The rows come from 4 hidden closed curves, with some noise, and rows from the same curve form a group. Each curve winds through 8 dimensions. The rows are also pushed far along 5 directions, which tell nothing about the answers.
Known rows, each followed by its group:
  16  -42  -26  238  226 -237 -165  -18  -66 -369  198 -145  237 -280   72   64 -> ligas
 107 -109  223   -8   64  -91  -85   41  146  -17   87  250  126  118  -15   80 -> lunet
 196  153  -82  283 -123    4  170 -143   -8   21   19  -17  468  -99  129  119 -> ligas
 193  102  -89 -268  -77  111   11  -19   43   46   74 -192  -10   -6  -50   58 -> Bito
 498   61   37   59  -70 -109  -39   76  115    4 -101 -139  -33   66 -298  239 -> lunet
 133   70 -177   32  286  -71  108   31 -159  280 -327   36 -148  236  -21  174 -> ligas
 -14  -29  -13  250  273 -249 -154  -55 -185  -95  -16  -49  -29 -181  188  184 -> ligas
 152 -147 -125   11  193   37   48   22 -240  192 -302  -35 -306   52 -239   60 -> ligas
 428  161   90 -169 -225   76  122  188  254  112  -42 -118   38  244 -271  -66 -> lunet
 -70 -123   71 -286   99  -72  -78  157  255 -161  165 -201 -319  -45  -34 -246 -> Bito
 -48  -54   -3   78   -2  -62  -38  -56  -32  -25  -38 -124 -242 -177    9   22 -> ligas
-124  -23  183 -230   37  -35  -97  147  172    5  -12  218 -126  252   77  -69 -> ligas
-150   76  -60  -89 -100   48  -92  -76   29  -76   43 -207   47 -252   69  -32 -> Bito
-130  153   86  -15   49 -104 -144   48  -25 -214  148 -134   58 -159  108   13 -> Bito
-121   53 -105  136  -19   96  179  -54 -122   54   -3  -92   58  -94  -56  -73 -> Bito
 457  228 -217  317  108 -127  129   32  -37  187 -278 -314  292  -21 -336  216 -> Bito
  60   44   74 -111   10  -37  -89  -30   33 -121  229 -105  113  -22  122  166 -> Bito
-382 -203  156 -104   87  104  -29  -84  -95  -21  116  359  -18   52  250  -17 -> lunet
 209   23  216  198   41 -242 -120   46  113 -124   77  -70   82  -68    1  198 -> lunet
  59 -168  135 -216   78  -34 -170  231   32  -95 -172   78 -442  220 -331  -53 -> Subib
 -18   94 -129 -305 -125  298  193  -25   -6  223  -63  -90   35  157 -127  -28 -> Bito
-113   65   16 -154 -165  134  -69  -37  -67  134  -57    0 -103   22   23   13 -> ligas
-156   61  -39 -100  -15  164  -76  -79 -266  -48   97  115  172 -197  244 -105 -> ligas
-132  -90 -252   76  235    8  -29  -84 -321   11 -183  -21 -108  -86   67   82 -> Subib
-251  -66  -90   71   67  123 -106  -89 -313  -58  -83  -35   95 -312   16  -70 -> Subib
-121    9  167 -139 -186   75 -116  -92  111  -50  266  402  225  -22  376  -59 -> lunet
-139  101 -141 -183   29  239   64  -38 -276  184 -142  197   40   92  121  -67 -> ligas
-105  -26 -152 -392 -250  375   43  -92  -72  -36  282  -65  130 -203  380 -316 -> Bito
 -15  -20  169 -187  -97   79  -52  -45   87   -7  238  105  206  168  244  151 -> Bito
  28  135   58   -2   69  -88  -60   11  138   -8  145   96  320 -100   12  -76 -> Subib
 -63   25  -63  -40  -54   94  -40   -2 -207  -37  -65   25  -68   17  161    9 -> Subib
 158   89   32  217  -64 -164   50  -87  203   55   14  -84  164  -42  -79  200 -> lunet
 -45  -71  135  116   20  -30  -58  -62 -129  -57   50  115   22  -16  175  193 -> lunet
   9  -44  100 -124   18   -8 -114  167   55    0 -145   -2 -115  242 -163   50 -> Bito
-334  145 -357  142  123  154  160 -190 -373  154 -220 -214   44 -266  -85   14 -> Subib
 -81  154 -240   75   53   -6   14   -1  -93   -3 -201 -259  -45 -136 -313   19 -> Bito
-122  142  -66  -64 -217   72    5  -64   48   55    7    1   -9 -112  189 -166 -> lunet
 -57   85   86  -57  -55  -19    7   78   73  130 -113  313  -12  391  244   62 -> ligas
   3   86   26 -223 -122  217  114   10   56   97  151   -8  178  -93   24 -280 -> Subib
   7    2  -13 -205  -24  136  -88   44 -100   51  -49 -107   -4   -3  -64  -42 -> ligas
 -73   30   62   82    2   43   72 -109  -62   -9  191   87  227  -72   25   68 -> Bito
-119   68   88   60  -17   -9  -45   29  -19 -244  204  -18  244  -98  -47  -62 -> Subib
  71  -16  -43  -19   24   -8   83   53  117   -1  -11 -127   49  133 -158   18 -> Subib
-163 -164  308  208  159 -390 -152   92  248 -429  381  -14 -109  -10  199   31 -> lunet
 -65  -22  116 -348 -189  166  -42   46  182  109   29  189  -38  125  193 -165 -> lunet
 -20 -126  -88 -425  218  -37 -176  223   29  -11 -254   98 -635  276 -156 -114 -> Subib
-109  -54   94  -97  -19  -70  -66   14  123  -64   98 -114 -258   45   66   71 -> Bito
-317    1  -93 -483 -216  372   28  -18  -61   72   56  249 -219   42  188 -353 -> Subib
-206 -163  112  -99  -40  206   50  -13 -233   93  -29  101 -269   54   81  -83 -> ligas
 218   -1  -22  -80   87 -120 -106  214    3   19 -280  -81 -423  228 -218   70 -> Subib
 129   84 -118 -304 -124  196   49  -60   -7  107   51 -150    9   24   16   70 -> Bito
 302  229    6 -190 -311  -12  -77  111  362  -74  135  -66  164  -18  -34 -206 -> lunet
  48  -45  -39  257  155 -187   13  -19 -106 -160   32  -60 -105 -110   83   58 -> ligas
 -95  -19 -230   10 -115  188   60  -90 -210    7 -142  -51  -40  -33  -94   24 -> lunet
 -31   10   25 -246  -67  138   10  188   79  138 -130  -79 -201   94 -132 -274 -> Subib
 136  -64    5   67   83  -90   31  -12   53   54   -8  103  -43   89 -120   99 -> Subib
  61  177   57   26 -184   64  100  -21  107  232   11  146  235   75  162  -31 -> Bito
  15 -123   15  -11   26 -113 -168   35   96 -225   53 -342 -161 -242  -86  -34 -> ligas
 396   58  211  -76 -248  -48 -164  111  297 -230  244 -144  372 -153  -30  -88 -> Subib
 184    4 -108  366  195 -286   12   25  -61   42 -392 -359 -248   25 -384  361 -> lunet
 193   -3  -41  287  407 -348  -29   18  -86   90 -212   38 -165   35 -164  246 -> lunet
 199   84 -125  -92 -114  106   58   21  -38  131  -92  125  -37  175  -10   17 -> lunet
  73  -97  -23   52  140  -40   13  -63  -56   24   10 -209   -8 -162  -86   75 -> ligas
  -5   56  -45 -104   35   53  -89   87 -149 -112   13 -132  -93 -235  -55 -225 -> Subib

New rows, each followed by its group:
  -4  -63 -122  -23 -108  104   72  -94  -50  -84  133  -62  -59 -215  161 -180 -> ligas
-86  79 242  23 -52  16 -41  92 -40 -80 169 237 239 263 153  82 -> Bito
 -93  -90   35  -74 -165  120    6  -58   79 -148  174    4  209   35   98   -9 -> Subib
 43 -16 -94 -40  22  15  13 -22  24 -58 -14 -96  71  79 -23 156 -> lunet
  43 -118  -10 -103  110  112  171   -2  -56  262  -71  117  -48  326  -23  119 -> Bito
 355  195    6  431    0 -194  226  -21  106  243 -180 -139  238   91 -301  200 -> lunet
  11   55  -73 -166 -339  297  176   10  -19  178  -82  -11  -70  120   82 -210 -> lunet
-193   55  -61  289   32   40  188 -107 -165   96  -11   19  188  -14   94   69 -> Bito
 -79   24  -33   -1 -108  112   21  -16 -117  -20  -58  296   35   80  172  -78 -> ligas
-153 -101 -102    9  189    9   10 -117 -212  -65   26   75 -132    4  139  213 -> lunet
-136   59   44   63  -56   62   68 -129  -24 -113  212  -39  314 -162  154   50 -> lunet
 109   75    3   76 -161   25  106 -103  130  105   60 -127  156   -5  -80  139 -> Bito
-366  -88    4 -273 -144  331   22  -36 -205 -117  151   86  -11  -38  326 -212 -> lunet
 -85  -32 -116 -192 -139  154   -9  -61   12  -37  -43   86  -27   95  -99   24 -> Subib
-139  -32   -9 -217   69   -9    3  133   79  -56   43  -78 -309  231   22  -55 -> Bito
-110   46  333  302  130 -216 -175  -30  -87 -185  184  162  323  -43   97  312 -> Bito
-129   59  -53 -124  -91   73 -105   -8   41 -105  189  -18  165 -254  225 -280 -> Subib
  28  -31 -136 -175 -110  171   49 -128  -18  -69  178  -71   42 -133  130    0 -> lunet
  82   -4   86   33 -160   44  146   23  173 -164  261   -6  253   54   72 -128 -> ligas
-238  -75 -288   48   72   -1   33  -80 -179    3 -224 -288 -464 -210  -24  -84 -> lunet
 -74  -19  -70  -84  -61  108   47  -55  -33  108 -159  219  -25  293  -95  163 -> Subib
222  42  14 124  25  69 242 -96 -37 284   2  11 341 124  11 170 -> ligas
 283    8 -183   79   68 -144    3    8  -12   45 -273 -225 -289   65 -265  233 -> Subib
-295 -160 -107 -208  138  206   30  -81 -290  134    2  108 -213   25  184  -89 -> ligas
  11   21  128  -50  117  -67 -108  113   11  -39    9   70  137  281  105  188 -> Bito
 -16  -12  139   62 -129  -30   91   12  226   32  108   41   79   30  -22 -156 -> lunet
-132  -55 -274 -103  -19  167  194  -37 -125  429 -472   54 -466  244  -33  -67 -> lunet
  48    6  215   46 -104   49  -40    4  -24    1   85  425  315  345  192  266 -> lunet
 -59 -175  105 -185   12   -4  -33  127  202  -56   49  -56 -199   14  -34 -270 -> lunet
 186  131   67   53  -81  -68   65    8  211  -96  151 -190  294  -17  -78   95 -> lunet
 258  102 -336  -27  -96   76  -18   14 -128   79 -354 -351 -245 -270 -347 -119 -> lunet
-158  -52  -44   99  106  -12   73 -100 -161  286 -273   23 -288  153  -78  254 -> ligas
-125   99  187  -92  -36  -34   31   27  171  173  100  374  141  426  257  138 -> Bito
  76   55 -139 -150  -32   92  -60  -17 -106  -44  -64   96   34   44   21   32 -> Subib
  46   61 -113   18  147  -61  -11   70  -61  149 -198   -8  -98   74  -43   -8 -> Subib
 123  102    5   74 -159  -28   -4  -51  102   31  -61   43   64   81 -148  219 -> lunet
 -82   19   25    2   92  -79   63   13   67  -29  118   -4  -52  -31   80 -108 -> lunet
 176  133 -204   -4  -62   63 -121  -54 -201  -18 -147 -296   38 -361 -115   35 -> Bito
-153  -93  -27 -253    6  168  -48  -26  -26   30  -36  169   22   55  -10  -72 -> Subib
 220    9   31  -90   28  -49  -84   60  168  -53   -7  -16  184   21 -237   29 -> Subib
-320  -75 -158 -130 -169  227   77 -135  -78  112  -38   69 -121  -81  288 -251 -> lunet
 -18  -87  -57   41   57   -5 -122  -56 -217 -177  -34  -82 -206 -184  -46  163 -> lunet
 262  103 -298 -171   -8   40  -27  -20    5  243 -302 -179 -219  -61 -371   26 -> ligas
 -16  -24   13  -61 -175  102   -8  -82  -32 -188  162  -22   21 -100   31   -2 -> Subib
 -27   89   16  133   79  -95 -155  -52 -166 -137  -32 -174    6 -267 -181  183 -> Bito
 127  -16  -76   13  133   25   29   31  -91   65 -108   71  160  101 -170   44 -> Subib
   8    4  114  219  113 -303 -256  -21   47 -291  193  -64  135 -119  130  268 -> Bito
  31   24    7   -4  115 -125 -148  -20   26 -228  161   69  158  -61   73  165 -> lunet
 157    9  228  244  -27 -312 -163   29  261 -406  332 -126  217 -285  115  -13 -> ligas
 -89   45   18   12 -200   13  -83  -92   53 -202  150  -50   24 -146   28   88 -> lunet
-324   37  -17  196  176  -76   -9 -108 -319 -136   96 -115 -139 -172  225  164 -> Bito
 69  -8  37 -62 -82  73 -27 -21 -85 131 -60 121 -54 179  59 171 -> Bito
-289 -235   23 -380 -106  249 -155  -54   26 -280  325  144  129 -225  182 -344 -> Subib
-122 -163   56 -223 -232  195   76   15  147   23   24  -15 -196  156   13 -111 -> lunet
-370  -90  235  248  390 -209   47   39 -171  164  -65  383 -193  351  256  194 -> Subib
 512  236  -61  222 -141  -27  169  -46   99  257 -102 -298  364 -115 -172  119 -> Subib
  87   40 -160   81  131  -46  -15  -52 -159    0  -58  -24   60  -79  147  102 -> lunet
-104 -130  -78 -332 -112  227   40    2   20   75   22  186 -281   98  -19 -240 -> Subib
 176   98  -34  217  171 -255 -119   11  -33 -244  118 -193  160 -198  121  151 -> lunet
 -19    6   27  -58   22   36   -6   19   44   45   -5   11   43 -112 -130 -120 -> Bito
-204 -133  -38   68  164  -68  121   -8  -69   88 -109   81 -392  257   66  124 -> lunet
 100   -4 -242  142   23   73  100 -197 -164  145 -163  -23  164  -13  -34  315 -> lunet
  29  100 -325  318  190   57  109 -202 -490  285 -481 -114    9  -55 -354  448 -> Bito
 272   76   88   86   74  -49  -59   95  -90   80 -138  -37  133   56 -178  163 -> Bito
-243  -49  -87 -148 -159  276  213  -34  -13  216  -41  112  -81  131   73 -208 -> Bito
 -83    6 -154   67  112  -45  -46  -38 -107 -113  -15 -152   16  -83  -87  110 -> Bito
  81   65  -76 -152 -100   74 -108   67   24 -115  -38 -279   52  -95 -171  -27 -> Bito
  54  -53 -113  143  187 -118   31   13  -63  -39  -66  -49  -24   61  -51   77 -> lunet
 273   49   81  114  -65 -186 -154  134  145 -177   11 -163   28 -121 -124  -73 -> lunet
-377 -165  100  -84   -8  224   79  -91 -195  -43  197   60  -19 -106  223 -130 -> Bito
